The first 5 rows are patterns. Each new row is the sum of 2 different patterns, raised or lowered, with some noise. Before adding, each is slid sideways (what falls off one end comes back at the other) and multiplied by a number that may be negative. Names go in the order of the patterns.
Known rows, each followed by the names of its patterns:
-0.02 +0.52 +0.53 -0.37 -0.07 +1.12 +1.19 +1.13 +0.10 -0.43 -1.05 -0.16 +2.41 -0.53 +0.77 +0.15 +0.70 +0.23 -0.02 +0.44 +0.43 -0.25 +0.85 -1.48 +0.32 -0.22 +0.12 +1.79 +0.08 -1.40 +1.62 -0.31 -0.21 -0.05 +0.81 -0.63 -1.92 -0.06 +1.88 +0.24 +0.46 +0.48 +0.01 -> j554
+0.17 -0.24 -0.25 -0.40 +0.06 -0.85 -0.21 -0.41 +0.34 -0.14 -1.28 +0.92 -1.30 -0.24 +0.00 +0.07 -0.79 -0.61 -0.87 +1.93 -0.46 -0.29 -0.85 -0.08 +0.30 -0.17 -0.40 -0.82 -0.42 +1.54 -0.53 +0.03 -0.15 +0.50 -1.09 +0.87 -0.58 -0.08 -0.89 -2.78 +0.46 +1.80 -0.55 -> j493
+0.50 +0.73 -0.62 -2.49 +0.52 -1.54 +1.07 +0.88 +0.89 -1.29 -0.95 -0.90 -0.53 +0.32 -0.08 +0.17 +0.11 -1.56 +0.19 +1.96 -0.23 +1.49 +0.30 +0.50 +1.08 +0.13 -0.92 -0.29 +0.59 -0.67 +0.81 +1.12 +0.16 +0.03 +0.60 +1.50 +0.99 +1.42 -0.16 +0.18 +0.20 -0.71 -0.49 -> j290
+0.40 -0.96 +0.63 -0.60 -0.86 -0.90 -0.89 -0.41 +0.30 +0.93 +0.86 +0.74 -0.62 +0.38 -0.44 +0.52 +2.21 +0.19 +0.47 -0.05 +0.72 -0.83 +1.25 +1.63 -1.46 -0.05 +0.67 +0.04 -0.13 -0.30 -0.54 +0.95 +1.23 +1.43 -0.20 +0.58 -0.16 +0.68 -1.10 +0.22 -0.55 -0.15 +0.99 -> j974
+1.40 +0.95 -0.49 +0.69 +0.08 +0.75 -0.83 +1.28 +0.09 +0.78 -0.47 -1.92 -0.34 -0.69 +0.15 +0.35 +0.22 -0.10 -0.79 +0.24 -0.66 +0.32 -1.03 +0.11 -0.09 +0.77 -1.57 +0.31 +0.82 +0.39 +1.10 -0.56 +1.28 +1.26 +0.22 -0.72 -1.27 +0.02 +1.82 +0.63 +0.72 +0.19 -0.41 -> j848

New rows, each followed by the names of its patterns:
-0.44 -1.96 -2.23 -1.06 -1.19 -0.69 -1.28 -2.65 -3.02 -2.62 -0.13 -2.33 -1.10 -2.13 -0.64 -1.87 -1.58 -1.48 -1.91 -2.15 -0.43 -3.18 -1.08 -1.52 -1.51 +0.04 -1.43 -3.04 -1.39 -2.35 -2.46 -1.55 -1.32 -1.89 -3.45 -3.18 -0.59 -2.20 -1.60 -1.80 -1.32 -2.65 -2.47 -> j554 j974
+0.65 +0.42 +0.33 +0.95 +0.00 +0.57 +1.26 +0.29 +0.89 +0.33 -0.13 +0.84 +2.43 +1.14 +1.90 -1.22 +0.53 +0.89 +1.32 +1.12 +0.29 +1.12 +0.57 +2.04 +0.92 -0.89 +0.53 +1.58 +0.37 -0.23 +1.17 -0.93 +1.12 -0.40 +0.55 +3.13 +0.46 -0.20 +1.17 -0.75 +0.35 +0.43 +0.94 -> j493 j848
-1.00 -0.72 -0.31 -0.97 -0.57 +1.09 +0.21 -1.32 -1.06 -0.59 +0.54 +1.11 -0.20 -0.35 -0.44 +1.40 -0.49 -0.05 +0.45 +0.27 -0.66 +0.69 +0.31 -0.03 -0.79 -3.38 +1.55 +1.51 -1.04 -0.38 -0.80 +0.13 -1.36 -0.77 -1.03 +0.29 +0.46 +0.26 -1.11 -1.85 +0.55 -1.53 +0.00 -> j493 j848
+0.83 +0.19 -1.39 +2.75 +0.54 +1.56 +0.84 +0.73 +0.71 +0.82 +1.41 +1.45 -1.00 +1.49 -0.57 +1.00 +0.20 +1.56 +1.01 +0.83 -0.33 +2.39 +2.52 +0.05 -1.10 +1.73 +0.06 -0.59 +0.69 +2.31 +0.70 +1.41 +1.03 +0.79 +0.27 +0.81 +2.04 -0.55 +1.49 +1.72 +1.32 +1.06 +1.33 -> j554 j493
+2.33 -0.22 +0.99 +1.01 +0.33 +0.77 +1.48 +0.71 +1.18 +0.47 +0.68 +0.15 -1.08 +1.00 +0.08 +0.72 +1.14 +0.45 -1.38 +0.39 -0.12 +2.36 +0.27 +1.33 -0.78 -0.52 +2.01 +0.95 +0.16 +0.06 +0.77 +2.30 +0.73 +0.07 -0.18 +0.29 +0.03 +1.07 +0.61 +0.47 +1.00 -1.59 +1.57 -> j493 j974
-1.92 -1.42 -1.82 -3.09 -1.63 -2.87 -2.40 -1.60 -2.36 -2.12 -2.00 -3.24 -2.15 +0.32 -2.77 -0.19 -1.75 -1.54 -1.60 -1.25 -3.07 -2.97 -1.82 -3.36 -1.05 -1.74 -2.62 -2.16 -0.98 +0.34 -1.15 -2.13 -2.81 -2.37 -1.92 -2.73 -3.54 -2.33 -1.16 -3.18 -4.58 -2.05 -3.18 -> j290 j848
+0.68 +1.66 +2.06 +1.41 +1.92 +0.65 +1.05 +1.08 -0.94 +0.61 +1.02 +1.37 -0.16 -0.74 +0.73 -0.33 +1.65 +1.82 +3.15 -0.74 -1.05 -0.03 +0.25 +1.06 +0.67 +0.88 +0.73 -0.16 +0.93 +2.45 +0.24 +1.84 +1.62 +0.08 +2.09 +0.75 -0.35 +0.11 +1.49 +0.32 +1.84 +0.20 +1.12 -> j493 j290
-1.58 +0.03 +0.55 -0.52 +0.57 +0.44 -0.18 -0.26 +0.62 -1.65 -0.39 +0.02 -0.42 -0.29 +0.20 -0.62 +1.20 -0.06 +0.74 -0.24 +0.69 +0.13 -0.25 -0.49 -1.30 -0.84 +1.51 -0.24 -0.61 -1.85 +0.89 -1.99 +1.19 -0.07 +0.36 -1.89 -2.89 -0.22 +0.85 -0.32 -0.19 -0.20 -0.50 -> j493 j290
-0.63 +0.11 -1.61 +0.63 +0.50 -0.74 -0.63 -0.44 +1.10 -1.00 -0.19 -1.00 +0.24 +2.88 +0.00 +0.74 -0.10 +0.14 -0.69 +0.99 +0.24 -0.19 +0.10 -2.25 +1.33 +1.35 -0.34 -0.35 +1.32 -0.26 -0.68 -0.16 -1.47 +0.53 -0.90 -0.55 -0.10 -0.05 +1.88 -0.64 -1.44 -0.27 -0.40 -> j493 j848
-1.34 -2.30 +0.18 -1.32 -1.85 -1.71 -0.35 -0.36 -0.32 -1.85 -0.83 -0.36 +0.16 -0.30 -2.08 -0.46 +2.60 -1.26 +1.41 -1.92 -0.37 -2.30 +0.92 -0.14 +1.06 +1.96 -0.03 +0.49 -0.34 -0.45 +0.94 -0.30 -1.35 -0.33 -1.01 -0.86 +0.23 -1.02 -0.40 -0.08 +1.51 -1.20 -0.38 -> j290 j848
-0.68 -0.88 -0.77 -2.76 -1.34 -1.19 -0.51 -0.53 -1.31 -0.39 -1.62 -1.03 -2.09 -2.02 -1.48 +0.94 -1.39 -1.43 -0.15 -1.31 -0.35 -0.44 -1.59 -0.36 -0.78 -1.17 -2.80 -1.01 -1.20 -1.01 -1.52 -3.22 -0.93 -1.67 -0.62 -0.91 -1.46 -1.75 -1.33 -1.50 -1.47 -0.33 -1.34 -> j974 j848
+3.64 -0.36 -0.78 +0.46 -1.21 +0.22 +1.73 -1.13 +0.66 +1.34 +0.47 -0.15 +0.50 +2.06 +1.09 -2.10 +0.94 -0.09 -0.18 -0.07 +1.07 +0.27 +0.41 -0.92 +0.44 -0.53 -0.76 -0.58 -0.12 +0.57 +1.48 +1.12 -1.57 -0.36 +0.06 +0.10 -0.22 -0.23 +0.90 -0.82 +0.22 +0.47 +0.15 -> j554 j493
-0.12 +0.53 +0.34 -1.37 +0.07 +1.20 -1.02 -0.78 -1.27 +1.18 -0.14 +1.47 -0.01 -1.23 +2.68 +0.17 +1.37 -0.18 -0.10 +0.41 +0.36 +1.00 +0.51 +0.45 +1.72 +1.02 +0.91 +0.59 -1.81 +2.00 +1.53 -1.65 +0.75 -0.07 +1.12 -1.22 +0.13 +2.10 +1.23 -0.02 +0.31 -1.70 -0.57 -> j554 j848
-1.67 -2.62 -1.55 -1.21 +0.16 -0.25 +0.23 -2.88 -1.07 -0.07 -0.57 -1.47 -0.57 -0.20 -0.53 -0.35 -0.92 -1.82 -0.48 -0.57 -0.52 -0.74 -2.25 +0.13 +0.39 -1.45 -0.35 -0.76 -0.84 -0.65 -0.62 +1.19 +0.01 -0.93 -0.25 -0.26 -1.04 -0.71 -1.20 -1.00 -0.56 -0.61 -0.17 -> j554 j974
+0.04 -0.78 +0.54 -0.04 +1.15 -1.02 +0.84 -0.50 -0.63 -0.83 +0.15 +0.25 +1.17 +0.12 -0.16 -0.03 +0.08 -0.94 +1.42 -0.40 -1.52 -0.41 -2.74 -0.13 +0.60 -1.02 -0.23 +0.29 +0.27 -0.51 +0.17 -1.23 -0.77 -0.40 +0.12 -0.61 -1.69 -0.28 -1.94 -0.23 -0.21 +0.03 -0.19 -> j493 j290
+1.62 -0.08 -1.40 +1.22 -0.22 +1.44 +1.83 +1.56 -0.22 -0.51 -0.14 +1.35 +0.26 +1.62 +0.80 +0.77 -0.79 +1.46 +2.62 +0.85 +0.31 +1.37 +1.08 +2.15 +1.00 -0.30 +0.39 +1.44 +0.88 +1.55 +0.25 +0.96 +0.16 +1.21 +1.39 +2.38 +0.77 +0.87 +0.81 +1.67 +2.30 -0.23 -0.72 -> j493 j290
